Each cloud of rows lies close to a flat space through zero, with a little noise off it, and is much wider in some directions of that space than in others. After each cloud: how many dimensions does that space have?
(in the rows, 128 means zero)

[[125 137 140 142 136 119 138 135 125 113 136 122 153 132 136 142 141 154]
 [148 114 114 121 128 132 150 119 133 129 163 104 134 118 124 113 104 134]
 [176 132 126 162 120 141 114  94 141 109  97 118 136 113 127 106 150 145]
 [168 135 116 111 127 103 139 113 167 155 112 135 112 105 124 134 126 149]
 [ 95 138 140 125 144 121 104 100 154 107 138 145 116 152 147 125 118 143]
 [ 88 145  86 132 134 129 109 102  90 129 152 141 100 108 119 143 135 106]
 [ 78 124 161 133 127 116 142 119 121 124 103 138 145 139 148 154 116 122]
 [146 103 154 126 120  77 155 115 111 138 127 137 161 110 140 141  97 140]
 [135 106 151 135 133  88 123 124 110 122 160 129 111  94  99 142 125  99]
 [156 136 107 104 145  67 120 122 198 119 111 168 110 121  93 140 146 118]
 [137 160 103 120 103 134 122  76 102 136  99 150  92 118 170 181 111 158]
 [111 147 167  97 139 146 121 127  94 100 121 136 126 127 173 120  94 130]
 [165 147 151 140 138 136 105 118 112 135  91 128 112 110 158 145 144 170]
 [146 121 130 131 111 161 128 128  98 136 126 116 124 142 160 147  90 159]
 [ 69 131 125 150 152 124 112  60 102 143 125 127 106 133 164 162 130 144]
 [115 129 141 123 116  96 138 123 134 158 148 148 151 133 151 125 112 164]
 [112  83 124 130 153 125 126 170 105 157 163 118 155 165 128 110  91 141]
 [137 130  67 153 129 122 133 148 156 132 133 133 135 120  82 146 123 137]
 [107 115 119 111 131 144 117 134 110 102 116 130 106 185 131 160 153  85]
 [ 95 128 155 129 121 130  97 147 136 127 133 154 109 156 139 142  99 141]]

14

[[173 119  82 140 157 104 124 122 139  90 138 126 121 132 118 138 159 118]
 [123 137 128 113 101 111  98 114 123 136  88 137 109 140 124 105 136 100]
 [119 152 141 121 134 137 108 150 146 146 153 135 115 102 125 105 133 132]
 [165 100  96 140 192 140 169 138 139  91 188 111 163 122 125 191 131 165]
 [ 80 108  93 131  62 106 114  80 134 138  61 136 115 184 103 120 145  75]
 [154 126 150 127 144 128 133 145 120 118 141 133 128 116 133 122 130 128]
 [139  88  68 168 144 157 171 110 133  40 144 125 168 161 119 188 116 172]
 [159 127 111 145 138 105 131 124 125 111 125 125 119 127 133 124 143 118]
 [166 118 130 135 153 112 144 136 121 121 142 124 129 120 134 134 140 120]
 [139 121 154  95 139 113 128 127 115 161 123 119 130 129 131 141 130 112]
 [153 111 137 139 165 142 166 142 120 111 166 118 154 116 138 162 117 159]
 [174 100 135 145 158 111 162 139 117 111 151 125 136 127 133 141 143 116]
 [135 107 105 143 118 107 143 104 118 116 103 121 129 154 128 142 136 110]
 [127 111  47 157 124 122 127  97 153  77 120 127 131 160 107 151 150 127]
 [168 104 134 120 167 139 160 132 103  96 143 117 160 130 143 179 107 161]
 [109 135 146 118  57 102  91 100 103 140  38 147  96 160 128  76 130  73]
 [115 121  89 137 143 160 137 124 151  92 155 125 152 133 116 163 118 170]
 [169 102 131 144 130  95 154 116  99 113 102 122 128 147 141 136 137 102]
 [140  85  84 147 144 127 159 114 140  88 146 127 150 155 110 171 145 126]
 [149 138 148 127 123 110 121 127 105 134 104 125 115 123 146 111 125 115]]

7

[[125 109 114 100 143 127 148 122 111 113 149 146 133 171 137 147 144 114]
 [130  80 150 144 100 121 123 117 138 116 113 131 123 175 142 119 103  99]
 [130 145 132 126 126 135 137 157 123 119 124 113 132 139 113 134 124 126]
 [146 107 107 118  93 134 125 135 122  96 147 153 167 138 131 113 104 128]
 [157 156  94  91 117 140 131 133 125  85 155 134 160  86 113 133 123 156]
 [136 101 136 125 132 122 137 127 137 107 106 101 115 165 126 140 115 109]
 [133 107  91  94 120 128 131 152  95 116 149 133 177 176 129 112 123 115]
 [143 130 138 101 126 131 110  95 137 115 111 110 141 136 125 114 104 119]
 [128 127 148 118 137 127 126 105 135 127 108 115 121 154 126 126 118 112]
 [129 144 110 131 138 139 155 145 123 113 139 146 137 116 122 148 145 144]
 [133 103  96 133 131 114 132 101 128 133 115 133 142 106 139 119 128 135]
 [130  99 104  95 101 120  99 125 108 116 203 166 131 126 150 132 142 133]
 [116 154 139 159 140 134 151 173 132 139 122 121 102 108 115 150 148 138]
 [149 119 140 126 115 131 128  89 153  97 116 141 127 124 129 129 108 124]
 [128 152 156 157 133 128 114  95 158 146  87 108 107  80 123 114 117 139]
 [129 100 116 114 130 114 123 141 115 130 117  92 126 156 131 126 124 115]
 [135 100  96 118 113 117 114 115 116 129 143 138 149 123 142 111 120 132]
 [138 149 111  88 156 124 113  95 124 133 113  95 138  97 119 125 130 137]
 [151  95 126  81 119 132 132 118 127  76 119 107 146 197 124 137  97  97]
 [144 140 126 131 124 133 127 100 149 111 140 147 114  73 129 146 133 150]]

8

[[159 117 108 141 158  92  82  96 123 124 162 180  78  87 127 199 146 114]
 [186 130 162 166 151  89 175 163 148 139 140 159 157 121 111 150 108 170]
 [132 167 174 106 128 132 118 109  79  99 169 181 118  78 159 147 100 142]
 [ 91  96 128 145 118 123 140 125 180 128 135  83 143 192 130 109 148 134]
 [114 133 140 112 180 186 135 167 116 169 122 128 103 106 130 165 139 125]
 [130 131 128 102 133 150  90 141 114 166 123 147 198  73 135 128 118 110]
 [155 153 111 173 181 118 207  98  75 120 171 113  86 103 206 153 126 139]
 [ 77  54 170 117  78 150 113 172 151 149  54 115 228 153  66 134  91 117]
 [225 150  75 114 167  67 134  95  94 163 154 143 143 114 165 161  90 150]
 [174 125  36 137  23 114 162  54 103 114 115 180 194 119  98 104  30 141]
 [196 119 115  86 198 111 128 168  83 131  91 216 144  71 126 140  94 170]
 [ 65 118 133 112 142 188  82 164 144 175  91 100 102 106 112 135 211  66]
 [193 199 111  84 111 104 158 103 119 153 126 174 146 108 132 100 174 165]
 [133 161  86 125 115 134 101 144 122 182 156 102 159 175 112 108 208 117]
 [155 108 155 175 153 104 111 147 108  87 155 155  88 147 138 190 115 130]
 [161 131  23 156  79 145 117 112 113 197 115 162 147 159  98  77  91  96]
 [117 103 179 101  87  45 142 141 158  61 128 161 101 114 149 109  90 139]
 [ 99  87 152 133 134 156 149 163 190 124 104  86 125 148 164 147 141 115]
 [115  71 110 150 117 145  81 119 168  66 130  95 160  98 131 149  46 102]
 [101 110 177 139 114  95 141 128  93 150  86 173 148 125 127  93 134 118]]

16

[[141 111 117 182  80 140  93 130 112 141  99 121  70  88 130  95 140  98]
 [174  95 124 153 137 145  82 145 125 159 142 110  93  97 110 106 130 134]
 [ 79  92 115 117 122  97 103 136 112 121 130 122 134 155 125  94 146 147]
 [ 93 169 144 118 121  70 108 108 132  97 103 134 203 220 122 153 154 156]
 [ 97 125 171 136 170 118 105 191 127 113 142  96 185 136 115 146  56 176]
 [162 181 168 167 109 141 181  51 168 129 116 172 118 132 129 151 105  86]
 [175 136 103  55 193 150 173 121 157 149 171 134 150 132 136 164 133 149]
 [130  94 133  59 216 108 139 141 157 149 187 134 185 161 119 150  86 194]
 [134 129 158  96 174 118 153 139 138 135 142 144 177 148 122 178  60 149]
 [186  98 116 125 160 205 131 196 109 165 162  93  77  25 124 123  96 117]
 [120 141 147  89 159 114 135 125 126 122 151 129 184 175 107 141 130 157]
 [181 139  96 150  88 176 143 115 117 152 104 136  53  65 144 128 156  71]
 [147 148 125 142 133 149 130 162 133 125 116 112 126  98 144 156 104 128]
 [159 159  69 139 169 120 118 162 217 114 112 103 131 114 205 190 129 176]
 [156  58  49 122 142 126  56 226 118 164  95  92  84  66 177 163 106 166]
 [119 146 166  97 140 141 198 109 119 128 141 159 158 132 116 153  86 103]
 [163 122 119 171 101 143  67 139 108 143 114 106  88 108 110  99 167 116]
 [ 97  95 136 150 114 124 118 149 110 129 122 123 109 105 125 103 101 123]
 [148 137 144 167 125 101  92 116 150 131 108 132 143 155 122 147 111 146]
 [170 120 138 137 115 125  68 162  80 156  96 126 141 131 106 162 112 126]]

8

[[164 105 115 109  84 140 109 124 127 124 133 109 101 135 105 138 139 137]
 [107 128 143 113 154 114 124 123 106 135 128 137 156 119 144 127 132 132]
 [102 123 143 169 159 135 140 158 126 143 103 135 102  92 145 116  87 131]
 [102 141 128 110 131  92 122  89 137 108 147 130 167 122 127 120 141 155]
 [128 117 129  96 134 144  72 173 122 157 113 119  97 137 107 131 128 115]
 [125 167 103 142  97 122 113 149 147 136 146 135 141 142  95 119 129 126]
 [104 137 145 107 157 115 116 134 121 113 152 131 154 103 131 122 130 142]
 [117 118 141 112 193 127 113 117 134  90 108 112 119 120 157 123 146 116]
 [ 93 140 121 142 143 124 106 141 165 139 112 132 102 124 116 116 103 136]
 [141 151 110  38  67 105  95  95 112 161 178 142 206 195  85 150 180 131]
 [127 134 124 106 111 122 115 121 124 141 137 133 146 144 114 132 140 131]
 [140 128 132  86 134 140 127 120 117 140 138 133 155 163 128 143 150 107]
 [136 109 138 112 142 120 119 126  82 131 111 124 145 121 151 132 153 121]
 [152  97 115 100  73 141 122  92 165 117 144 110  89 143  94 142 122 161]
 [125 126 138 121 137 129 138 124 117 133 133 135 143 129 136 131 127 125]
 [112 138 152  86 154 133 128 145  98 164 145 151 174 146 136 139 132 108]
 [134 120 129 130 111 121 147  98 147  96 150 118 124 115 126 129 122 154]
 [138 112 141 114 129 121 129 116 107 104 143 117 135 103 137 130 136 144]
 [162 116 111 128  96 134 144  83 156  90 133 110 110 149 120 136 146 134]
 [117 125 124 135 132 134 105 156 135 154 103 128  99 131 119 126 115 121]]

8

[[145 152 114 143 113 122 116  91 145 158 162 130 129 137 151 103 117  89]
 [104 125 126 119 126 124 139 134 126 116 126 118 140 132 135 130 127 129]
 [101 158 114 153 102 118 126  90 143 170 165 121 148 129 169  97 115  77]
 [234 150  90 147 119 126  77  76 149 167 176 156 102 145 124  91 114  64]
 [174 138 115 136 124 132  99 100 142 149 153 139 116 133 123 106 119  98]
 [113 126 114 132 124 125 140 121 135 129 131 119 144 138 142 113 126 117]
 [132 131 130 129 121 128 128 119 132 135 129 132 127 130 130 125 126 123]
 [ 99 111 107 116 140 120 151 155 119 109 104 116 146 154 136 111 130 142]
 [116 152 135 139 111 129 127 105 138 148 153 121 138 113 148 125 127 102]
 [110  98 104 101 152 115 148 170 112  90  86 115 136 158 121 112 139 163]
 [127 149 137 147 113 126 124  98 142 153 152 127 129 116 144 130 121  96]
 [ 62 128 143 127 124 125 153 143 119 120 121 107 154 111 154 139 129 139]
 [196 145  92 138 114 127 102  89 143 165 173 149 120 148 134  86 117  72]
 [158 109 105 110 145 126 126 147 120 104 109 133 119 152 107 110 130 145]
 [ 94 118 142 119 130 127 145 147 121 112 111 118 138 130 129 135 138 149]
 [121 131 145 136 119 126 130 118 128 132 140 128 126 112 128 140 130 126]
 [177 133 106 125 135 128 105 120 134 135 139 140 113 140 113 105 125 116]
 [162 144 124 143 119 131 106 101 132 149 154 147 110 125 122 126 120 109]
 [ 81 149 124 145 111 124 134 109 141 148 147 111 150 122 163 119 125  94]
 [157 147 138 141 112 138 118 101 138 148 156 139 113 112 124 128 126 100]]

3

[[175 119 114 110 122 111 197 126 162 121 133 161 133 125  79 105 113 137]
 [104 122 133 145 115 127  73 144 137 127 134 101 128 113 176 123 129 112]
 [113 183 106  90 122 151  96 130 155  85 139 115  89 155 159 135  68 103]
 [132 118 125 131 121 117 139 126 123 139 120 136 135 117 112 129 139 132]
 [153 102  96 118  89  82 177 124 129 166 105 164 140  90  64 135 152 149]
 [162  88  97 122  78  69 167 135 153 165 120 160 143  77  72 121 153 148]
 [108 135 124 131 111 130  79 142 142 119 129 104 124 116 172 122 113 109]
 [137  94 118 143 113  98 191 112  72 183  76 158 161  95  58 149 186 155]
 [114 149  85 102  67 105  71 151 177 114 132 116 101  96 165 127  87 105]
 [164  85 131 139 108  90 128 145 180 141 165 136 137 102 120  98 142 138]
 [103 174 165 129 196 195 104 120 107  80 147 100 111 196 177 130  95 111]
 [100 147 125 122 122 133  77 129 123 124 137 113 104 135 153 152 127 128]
 [141 131 132 131 145 143 177 121 114 120 105 138 145 138 115 115 121 120]
 [137 106 100 120  85  86 135 130 131 160 116 149 130  90  92 141 151 146]
 [171 121 113 107 127 108 194 119 152 131 138 166 127 130  67 118 127 150]
 [ 87 174 162 130 181 189  69 120 104  90 152  91 102 189 188 145 106 115]
 [128 115 160 150 182 150 207  91  35 163  85 150 159 152  65 156 187 160]
 [154  65 132 149 110  74 167 119 112 191 127 160 154  89  55 135 202 174]
 [101 133 119 133  96 123  47 153 163 115 144  95 115 108 195 121 108 102]
 [120 118 116 132 102 112 111 135 129 141 118 124 133 104 133 131 137 125]]

5
